The same things were measured in two ways. Each way mixes the same 8 hidden numbers, adds some noise and spreads widely along 6 directions of its own, which tell nothing about the thing.
In the rows, 128 means zero.
Some things both ways: the first way, then the second way.
[117 105 128 197 100  70 118  55 181 158 132 105  79 197 131 115]
[110 178  90 155 124 122 116 152 105 109 113 158  98 115 153 114 123 171
 149 146 108 125 158 119 130]

[ 56 129 113 107 108 175 161  72 238 207 139  97 165 155 115 165]
[132 119 143  99  89 133 169  44 125 122  97 141 162 139 119 128 128 102
  97 113 139 145 113 111 150]

[123 139 189 108 134 144 133  96  82 138 112  91 126 110 117 131]
[108 122 141 118 172 170 128 120 146 113 163  47 121 102 177 145 219 181
 158 105 136 130 172 127 114]

[213 113 161 140 105  41 143 105  87 161 154 191 113 159 148 129]
[133 113 137 106 126 134 133 155 132 144 142 151 144 157 127 116 168 153
 117 142 120 132 141 114 112]

[169 118  98 118  95 119 127 148 197 132 158 164 133 133 130 120]
[ 94 106 152  72 113 110 127 144 131 185 133 147 145 152 118  84 178 130
  89 102 118 150  95 124 119]

[115 156  71  79 160 184 106 156 239  73 135 148 140 121 116 100]
[116 127 163 180 201 192 194 215 128 126 147 139 117 130 131 176 194 142
 167 108  68 118 136 106 180]

[194 150 146 167  95  53  92 124  70 147 111 148 102 149 138 154]
[163 151  82  91  87 134  83  56 128 115 117 107 150 141 173 137 175 179
 121 127 155 182 154 105 117]

[205 105 164 154  73  63 125 126  13 111 160 190  96 171 146 135]
[135 136 134 100 113 128 127 153 139 128 146 159 162 142 147 130 136 171
 124 128 126 120 127 120 112]

[106 153 158 103 207 138 157 105  36 113  76 113 111 138 114 164]
[139 117 115 148 156 149 143 170 139 168 115 141 125 149 126 122 177 146
 114  97 106 172 101  99 135]

[110 118  71 156 215 113 162 125 134  66 101  85 102 109 135 147]
[177 142  90 144 131 148 138  82 151  76 136 102 138 112 176 152 147 184
 165 126 127 159 149 113 145]

[167 129 103 119 161  82 127 122  85 125  90 155 145 145 168 150]
[143 181  85 102  86 106  96  97 139 130 109 147 123 141 151 106  92 144
 125 125 127 173 105 111 118]

[160 169 117  78 146 130 135 170 125  98 118 151 122  98 123 139]
[106 104 178  83 137 139 138 136 120 146 171 137 148 136 126 136 216 151
 138 121 118 122 155 121 151]

[ 69 119 172 102  37 192 121 105 205 131 140 129 111 160  80 107]
[128 162 102 150 149 144 110 151 129  99 136 152 114 112 161 139 140 216
 168 144 114 118 174 119 120]

[ 29 142  97 112 121 201 124 133 207 127 107  92 157 116  95 144]
[158 136 105 148 136 143 158 181 136 118 140 148 141 134 141 136 154 167
 143 136 104 116 137 116 136]

[ 97 100 133 149 130 136 152 115 154  95 140 115  90 132  98 125]
[145 149  74 171 134 100 156 164 138 130 107 175  89 101 105  88  81 146
 149 125 119 110 121 117 132]

[163 167  93  80 140 145  73 215  87  54 128 152 149  82 147 102]
[133 116 141 189 198 177 181 206 142 137 127 150 126 121 136 165 153 153
 144  74 101 145 105  94 161]

[120 140 137 123 109 144 102 131 128 134 162 131 140 122 117 129]
[130 139 106 155 138 124 163 154 136 175  94 136 107 119 105  98 107 102
 112  88 128 136  82 106 125]

[141 155 145 119  99 126 120 130 129 149 118 107 140 111 127 118]
[110 149  99 137 145 132 118 116 135 156 105  94  98  98 143 105 144 154
 131  90 144 139 124 117 110]

[138 149  48 128 172  98 130 201 117  76 120 126 142  75 150 135]
[ 90 132 158 113 141 120 144 154 133 153 146 140 121 120 128 103 144 138
 136 113 101 121 110 130 136]

[164 144 111 102 118 127 100 175 104  90 116 170 154 112 140 113]
[157 150  82 105  72  84 112 134 122 124 132 179 156 133 143  98 108 166
 121 143 136 131 124 121 121]

[ 16 191 128 126 154 184  93 150 108 111 137  80 128  83  71 172]
[125 118 152 136 135 152 167  77 116 150 108 101 134 126 125 137 168 103
 118 107 131 150 124 104 154]

[110 144 130 116 107 141 112 153 102  97 116 149 130 126 115 130]
[153 113 102 129 112 116 139 174 128 174 104 180 153 160 113 104 129 133
  78 104 140 154  90  98 110]

[146 111 136 127  95  89 171  99 116 148 126 140 126 154 148 136]
[ 73 187 180 132 164 195 149  29 142  48 124  91  99  81 172 191 112 167
 200 127 110  99 186 129 154]

[ 49 138 173 151  79 169 117 125  68 122 140 112 109 133  72 167]
[152 146  96 151 142 138 148 193 147 157 130 135 122 128 123 117 139 160
 139 125 115 103 119 117 110]

[ 90 168 128 155  92 132 165 103 150 167 160 127 144 152 104 127]
[106 186 103 131 108 126  91  83 128 200  81  79 116 113 148  81 123 158
 112 132 128 132  95 132  78]

[127 150 106 123 175 149 144 170  88  57 139 162 127 108 100 132]
[123 101 161  80  79 118 156  58 113 132 128 137 192 144 139 115 172 131
  93 130 127 141 117 126 150]

[198  83 120 137 105  78 119 104 159 133 129 134  88 165 160 134]
[106 151  91 113 142 116  94 124 157 159  99 140  84 126 134  92 123 144
 121  67 124 203  89 103 121]

Other things, the second way, with their names:
<143>: [109 167 136 106 131 147 149 102 137  49 156 136 104 111 151 159 136 150
 190 140 103 107 187 127 168]
<29>: [143 167  96 140 146 157 119 109 176 165  91  82 103 131 144 119 111 138
 123  89 126 176  78 105  93]
<756>: [ 88 149 155 128 157 142 148 157 138 165 138 104 104 114 127 111 156 134
 144 116  97 107 113 132 127]
<22>: [175 150  88 149 105 105 150 145 133  86 145 170 151 110 148 126  99 185
 163 154 119 104 140 125 142]
<552>: [153 187  75 145 135 129  83 135 148 136 141  94 108 110 175 117 143 211
 177 147 112 138 137 127 103]
<846>: [130 135 141 122 125 163 146  46 143  89 118 102 157 116 169 154 143 172
 139 121 131 139 141 120 133]
<30>: [113 151 138 115 129 131 110  57 137  92 131 136 104 128 157 125 132 163
 163 139  97 186 147 118 153]
<169>: [113 126 179  77 124 151 142 128 125 102 189 109 169 130 165 159 203 164
 153 141 120  98 171 133 142]
<729>: [ 81  95 203 135 168 160 196 130 129 141 121 139 127 127 111 138 134  88
 111  84 121 128 108 106 151]
<270>: [101 196 128 101 121 131 124 136 148 132 133 111 101 119 149 120  99 123
 151 117 107 118 109 130 120]
<880>: [129 161 120 144 158 154 150 140 152 100 151 111 117  98 156 148 159 187
 188 121  91 110 142 131 156]
<338>: [149 155 107 135 139 139 146 183 147  96 166 128 130 109 154 144 141 182
 176 138 119  80 161 130 124]
<457>: [158 166 114 131  97 136 173 142 116 127 122 142 151 126 124 158 111  97
 131 125 139  89 125 107 150]
<300>: [110 181 105 107 136 115  95 162 151 148 159  92  91 110 159  99 147 169
 168 127 103 126 124 138 108]
<213>: [153  70 132  94 120 138 187 142 154 178 125 107 168 160 102 103 197  93
  71  85 142 145  83 111 120]
<908>: [208 100  77 154 133 138 147 167 180 136 119 178 164 164 126 107 139 212
 115 135 101 164  93 109 107]
<135>: [118 110 167 152 142 154 181  88 118 132  94 167 137 138 108 136 128 115
 115 116 109 155 115  98 164]
<122>: [119 132 115 127 135 125 127 193 138 212 114 133 128 145 117  88 154 136
  92  99 118 140  77 113  98]
<393>: [ 70 103 213  81 154 167 135  70 146  93 167  88 149 126 180 144 184 169
 142 117 114 145 151 133 128]
<672>: [ 83 106 181 111 159 148 172 141 131 147 141 128 124 123 115 124 177 121
 131  97 109 116 127 122 148]
<103>: [ 57  82 200  62  90 111 163 124  80 111 168 144 204 135 167 109 225 151
  90 130 111 103 145 149 158]
<440>: [138 132 117 147 138 141 213 132 136  86 133 124 126  86 123 153 132 106
 159  88 132  86 138 116 181]
<262>: [101 115 145 109 130 126 137 124 126  93 165 111 146 115 178 113 187 185
 144 138 107 125 156 142 135]
<754>: [136 166  91  96 110 115  90 174 125 141 163 119 118 136 152 108 185 182
 154 162 116 110 167 131 105]
<430>: [ 81  60 229  38 128 153 173 108 132 104 194 107 175 158 144 140 240 116
 113 119 116 128 157 132 152]
<427>: [191  96  99 126 150 162 176 183 168 115 155 141 141 160 117 150 204 155
 143 120 107 142 143 103 145]
<425>: [172 137  42 164 112  96 122 156 142 134 102 161 120 126 139  76 104 182
 119 129 130 155 109 112 101]
<227>: [158 160 131 182 167 188 177 160 123  93 118 172 121 131 132 209 120 133
 166 112 112 129 153  80 178]
<127>: [113 158 123 101 120 114 135 161 131  79 170 157 108 118 143 124 132 160
 175 156 107  90 180 134 137]
<8>: [154 158 106 159 127 134 160 116 124  73 128 155 122 103 142 155  91 147
 169 139 135 106 166 108 152]
<559>: [156 136 110  99 128 138 114 119 153 115 152 119 143 136 165 149 169 164
 144  89 128 186 119 104 148]
<418>: [ 83  93 216  79 115 133 187  90 102  92 157 181 162 130 108 143 160 121
 133 147 124  77 181 127 171]
<962>: [161  53 170 142 170 178 198 179 140 137 160 134 180 150 121 159 223 159
 120 119 120 115 145 105 140]
<386>: [133 131  88 145 138 133 107  86 133 149  92 116 110 116 144 103 154 179
 121 104 141 175 129 107 112]
<243>: [154 129 118 125 114 122 138  86 131 101 134 150 150 118 150 135 133 172
 146 124 130 150 136 113 153]
<568>: [119 207  86 149 149 150 124 114 140 101 124  97  62  93 149 141 135 158
 201 134  99 117 167 125 147]
<639>: [ 87 173  91 125 139  94 120 170 143 150 123 138  52 104 116  60 109 136
 153 119 100 118 122 137 114]
<935>: [152  97 159  96 159 193 141 154 156 119 179 100 178 157 161 182 252 198
 141 122 116 131 164 113 126]
<231>: [ 36 146 200 135 190 179 181 134 132 137 120 110  85 101 122 143 150 108
 151  86  88 103 128 127 154]
<482>: [173 103  97 165 146 143 185 199 135 144 139 120 160 112 129 130 178 164
 127 108 140  87 130 115 124]
<423>: [134 165 102 124 129 151 131 123 135 112 134  95 111 121 153 135 171 163
 159 143 113 114 162 125 125]
<290>: [127 175  87 142 113  90 122 121 124 119 131 153 100  89 135  95 100 172
 172 142 115 108 141 134 140]
<52>: [159 159  78 153 126 122 138 149 139 134 111 134 101 121 128 114  96 129
 138 124 137 133 124 105 113]
<783>: [111  71 172 102 152 148 175 131 134 147 152 111 156 124 125 130 212 130
 111  84 140 124 133 117 141]
<379>: [161 101 121  84 100 110 140 146 143 119 162 167 168 154 127 115 166 163
 121 140 132 126 142 120 124]
<836>: [112 100 177 127 138 158 176  97 124 148 127  96 150 133 131 127 177 118
 112 124 120 124 123 120 135]
<694>: [200 116  90 155 139 164 164 139 163 115 123 123 173 131 152 163 147 177
 128  95 142 146 111  98 127]
<761>: [138 129 119 164 154 134 144 108 136 142  98 165  88 132 106 116 113 131
 141 118 111 176 121  94 148]
<895>: [140 151 123  99  99 140 120  74 134  93 126 143 175 134 178 155 143 183
 129 111 126 162 124 114 146]
<625>: [141 152 103 163 135 153 175  89 148 136  68 130 119 117 122 135  92 105
 117  78 128 159  82  98 149]
<616>: [123 118 124 122 157 166 141 169 150 119 152  93 150 123 171 141 211 197
 135 100 121 123 141 126 116]
<511>: [128 111 150 124 140 134 124 122 130 134 153 107 143 121 159 124 159 169
 132 128 142 137 144 118 108]
<298>: [155 142  76 161 131 116 156 120 138  92 112 155 109  93 131 124  90 151
 154 108 145 125 141 108 142]
<829>: [ 66 146 156 128 147 116 167 162 110 128 148 147  90  92 115 106 142 124
 166 127  97  75 153 138 160]
<793>: [127 173  97 117 107 127 104  48 138 125  99  96 118 103 160 116 109 159
 133 113 150 149 126 119 110]
<978>: [120 161 135  70 110 120  92 123 141 109 174 125 133 131 168 131 154 176
 159 138 121 134 153 129 122]
<701>: [152  97 143 131 117 144 196 112 126 129 125 123 166 136 120 131 165 115
 112 130 126 109 127 117 144]
<47>: [171 155  68 140 118 125 127 148 143 112 146 109 147 102 169 123 156 209
 159 135 128 106 142 133 118]
<79>: [208 118  83 173 112 138 173 135 122 164  83 161 161 145 106 144 117 105
  91  98 161 157  94  75 140]
<543>: [122 125 146 107 114 141 159  92 128 107 128 138 161 116 140 145 144 147
 126 112 142 112 142 119 141]
<193>: [ 89 163 150  65  92 125  93  83 126 134 141  86 170 124 198 124 155 163
 112 106 133 152 106 136 114]
<487>: [128 153 104 106 100  98  96 133 115 129 141 147 121 132 147  97 125 166
 132 160 140 124 161 124  97]
<864>: [109 210  77  99  88  86  89  85 134 142 123 100 105  89 165  85 118 161
 159 114 112 141  98 144 137]
<162>: [176 165  76  97  71  92  90  90 133 103 138 153 157 131 169 118 108 182
 139 146 141 159 131 117 125]
<42>: [ 94 145 138  92 124 126 103  80 136 138 147  73 116 114 161  94 189 176
 150 143 109 134 147 146 112]
<542>: [ 90 143 154 117  97 105 197  79 104 105 115 153 120  96 103 107  93  81
 138 138 123  69 141 135 166]
<553>: [127 185  91 188 176 176 126  93 142 124  66 129  63 107 138 161  93 137
 158  74 123 194 120  81 149]
<590>: [133 167 121 154 151 140 141 156 129 125 134 147  97 115 128 144 113 142
 168 130 114 117 145 107 142]
<710>: [172 178  51 154 112 102 115 135 152 128 119 133 118  99 149  98  92 194
 158 136 127 119 117 127 107]
<68>: [177 145  43 123 126 130  90 134 162 128 129  99 120 135 168 108 188 203
 140 114 124 186 130 114 109]
<818>: [181 138  98 128 126 159 115 114 138 138 130 110 145 149 151 155 183 168
 132 128 138 165 146  96 124]
<566>: [168  95 146 128 137 164 163 152 134  98 155 162 168 169 139 163 187 166
 131 153 109 140 163 102 144]
<937>: [116 116 144  86 117 113 113 103 126  93 179 119 142 121 168 110 186 192
 157 159 120 125 181 140 125]
<406>: [132 160 103 121 114 117 125  65 137 102 110 136 107 107 142 125  93 134
 146 105 144 161 131 109 144]
<283>: [ 54 176 164 117 158 144 112 130 136 152 124 100  70 121 147 113 115 112
 143 104 101 152 113 120 117]
<801>: [222 109  70 107  98 106 131 159 163 107 156 185 156 166 123 118 137 176
 136 152 133 153 142 103 120]
<637>: [158 150  74 127  92  67 147 188 120 159 150 145 134 101 122  79 123 130
 138 127 131  88 107 131 136]
<399>: [105 149 127 100 125 147 111  76 127 149 114  81 140 107 164 140 170 150
 116  74 160 150 123 114 122]
<821>: [ 97 127 167 101 128 142 131 138 116 149 142 137 151 148 144 127 186 152
 117 127 104 137 128 122 137]
<714>: [120 172 108 128  89  97 145  75 110 111  93 175 115 102 119 113  60 115
 135 127 140 112 131 116 148]
<4>: [167 165 100 135 144 148 126 209 165 130 166 119 126 144 153 132 153 191
 169 159  88 110 134 127 104]
<436>: [ 93 123 152 112 130 135 154  29 139  85 104 140 109 112 133 118 115 133
 137 108 118 162 137 118 158]
<612>: [108 152 124 115 117 114 136 111 122 120 123 150 124 105 137 120 113 138
 139 106 133 125 129 119 147]
<77>: [ 96 142 167 157 201 201 168 171 146 147 130  95  97 127 131 163 186 133
 155  97  86 128 130 110 143]
<182>: [139 126 132  88 111 124 132 134 142 151 140 143 148 146 119 113 155 149
 119 132 131 121 130 120 111]
<403>: [142 106 170 120 142 179 146  68 133 117 124 109 149 156 148 167 168 126
 118 118 137 183 143  90 138]
<883>: [112 153 111 129 151 138 106  98 147 138 123  92  86 110 150 110 153 161
 155 108 119 169 132 118 122]
<219>: [ 40 139 185  85 145 137 113 143 122 131 148 137 118 132 159 113 166 156
 128 111  96 140 134 133 126]
<621>: [146 149 101 150 123 129 161 119 138 109 102 165 123 114 121 126  84 147
 138 123 132 111 128 112 129]

Some of these things the first way, each followed by its name:
[ 67 127 171 115 141 191 170  99  68 107 116  99 118 139  93 148] : <710>
[130 146 129 121 114 121 149 138  82 133 103 118 139 118 136 146] : <543>
[117  99  72 125 122 120 132 133 218  96 121 131 122 139 145 103] : <219>
[ 96 127 179 135 115 145 152 114  21 127 132 124 123 138 103 161] : <846>
[ 47 137 163  90 124 211 117 127  95 101 139  99 116 121  84 158] : <243>
[159 136 180  58 137 150 201  72 114 167  92 145 137 163 128 154] : <935>
[141 109 163 118  81 144  96 122 137 128 148 125 122 126 118 113] : <298>
[108 153 145 125 147 137 137 118 102 163 151 131 161 114 110 150] : <701>
[118 139  79 108 117 130 101 131 236  97 107 120 110 137 137 115] : <553>
[ 99 146 197  91  80 147  90 120  95 144 133 156 146 124 104 118] : <487>
[127 114 120 136 130 140 145 112  77  83 109 125  98 175 131 151] : <895>
[144 112 140 137  90 110 133 104 145 154 158 141 119 158 132 127] : <231>
[ 41 115 164 142 143 185 115 120  83 108 134  83 120 115  81 140] : <262>
[ 67 114  92 168 116 143 108 163 175  90 126 103 124  97  98 118] : <425>
[152 131 150  97 109 135 141  87 141 149 156 147 134 157 137 133] : <169>
[106 140 121 148 147  71 143 109  90 141 154  80 114 108 153 145] : <511>
[144 129 139 138 140  77 120 130   4 112  98 123 104 130 152 184] : <978>
[107 113  98 171 128  76 117 137 102 103 174 107 100 115 140 148] : <729>
[160  90  83 122 140 104 151  85 251 112 144 122 107 154 157 109] : <406>
[130 138 115 130 139 110 170 103 129 134 106 108 133 134 145 134] : <793>
[183 132 143  84 110 166  93 152 176 132 106 166 161 114 116 111] : <68>
[185 121 145 172  61 103  86 167  70 105 141 147 115 123 124 114] : <616>
[ 83 138  68 172 127 155  93 168 178  95 138  97 143 111 113 103] : <103>
[149 131 144  97 141 134 133 132 124 163  86 142 148 113 117 179] : <427>
[169 170 116 105 124  84 132 100 165 194 118 135 149 141 156 152] : <818>
[110  98 117 202  75  83 125  99 159 162 190  88  72 153 117 165] : <672>
[135 135  90 193 136  96 110 104 141 129 172  75  98 141 141 145] : <637>
[113 139 137 131 117 131 127 111 117 126 146 141 108 161 112 139] : <821>
[ 93 138 103 178  72 121 127  97 175 220 142  47 145 139 138 165] : <47>
[120 108 188 106 125 136 119 102  71 123  94 145 121 141 113 147] : <127>
[109 120 220  82 151 156 150  81  57 154 131 127 129 130 101 141] : <937>
[120 150  93 136 107 120 100 148 127 173 127 112 172 117 145 159] : <625>
[ 94 115 133  39 164 199 155 148 185 126  95 139 183  87 112 125] : <436>
[125 129 125  78 172 161 158  97 155 122 105 119 150 134 139 132] : <300>
[103 119 134 111 142 123 103 108 115 104 138 139 129 138 136 130] : <283>
[121 141 144 122 104 138 138 106 122 150 145 134 130 157 118 135] : <122>
[108 126 134 169  82  94 141 136  85 135 139 128  96 130 107 183] : <182>
[ 95 136 116 123  99 150 120 146 124 116 108 108 145 106 123 142] : <338>
[187 122 116 121 148 119 154 131 111 109 136 146 119 141 141 131] : <880>
[ 97 149 132 105 100 157  99 139 112 141 114  96 146 117 130 149] : <612>
[146 150  97 130 209  67 155 135  66  52  89 130  89 116 151 141] : <590>
[ 93 144 132 112 136 142 170 128 136 136 144 109 125 104 105 154] : <962>
[119 123 136 114 121 160 157 107 107 122 125 108 132 140 127 146] : <694>
[178  84 111 142 110  87 181 155 113 146 157 181 134 136 132 146] : <908>
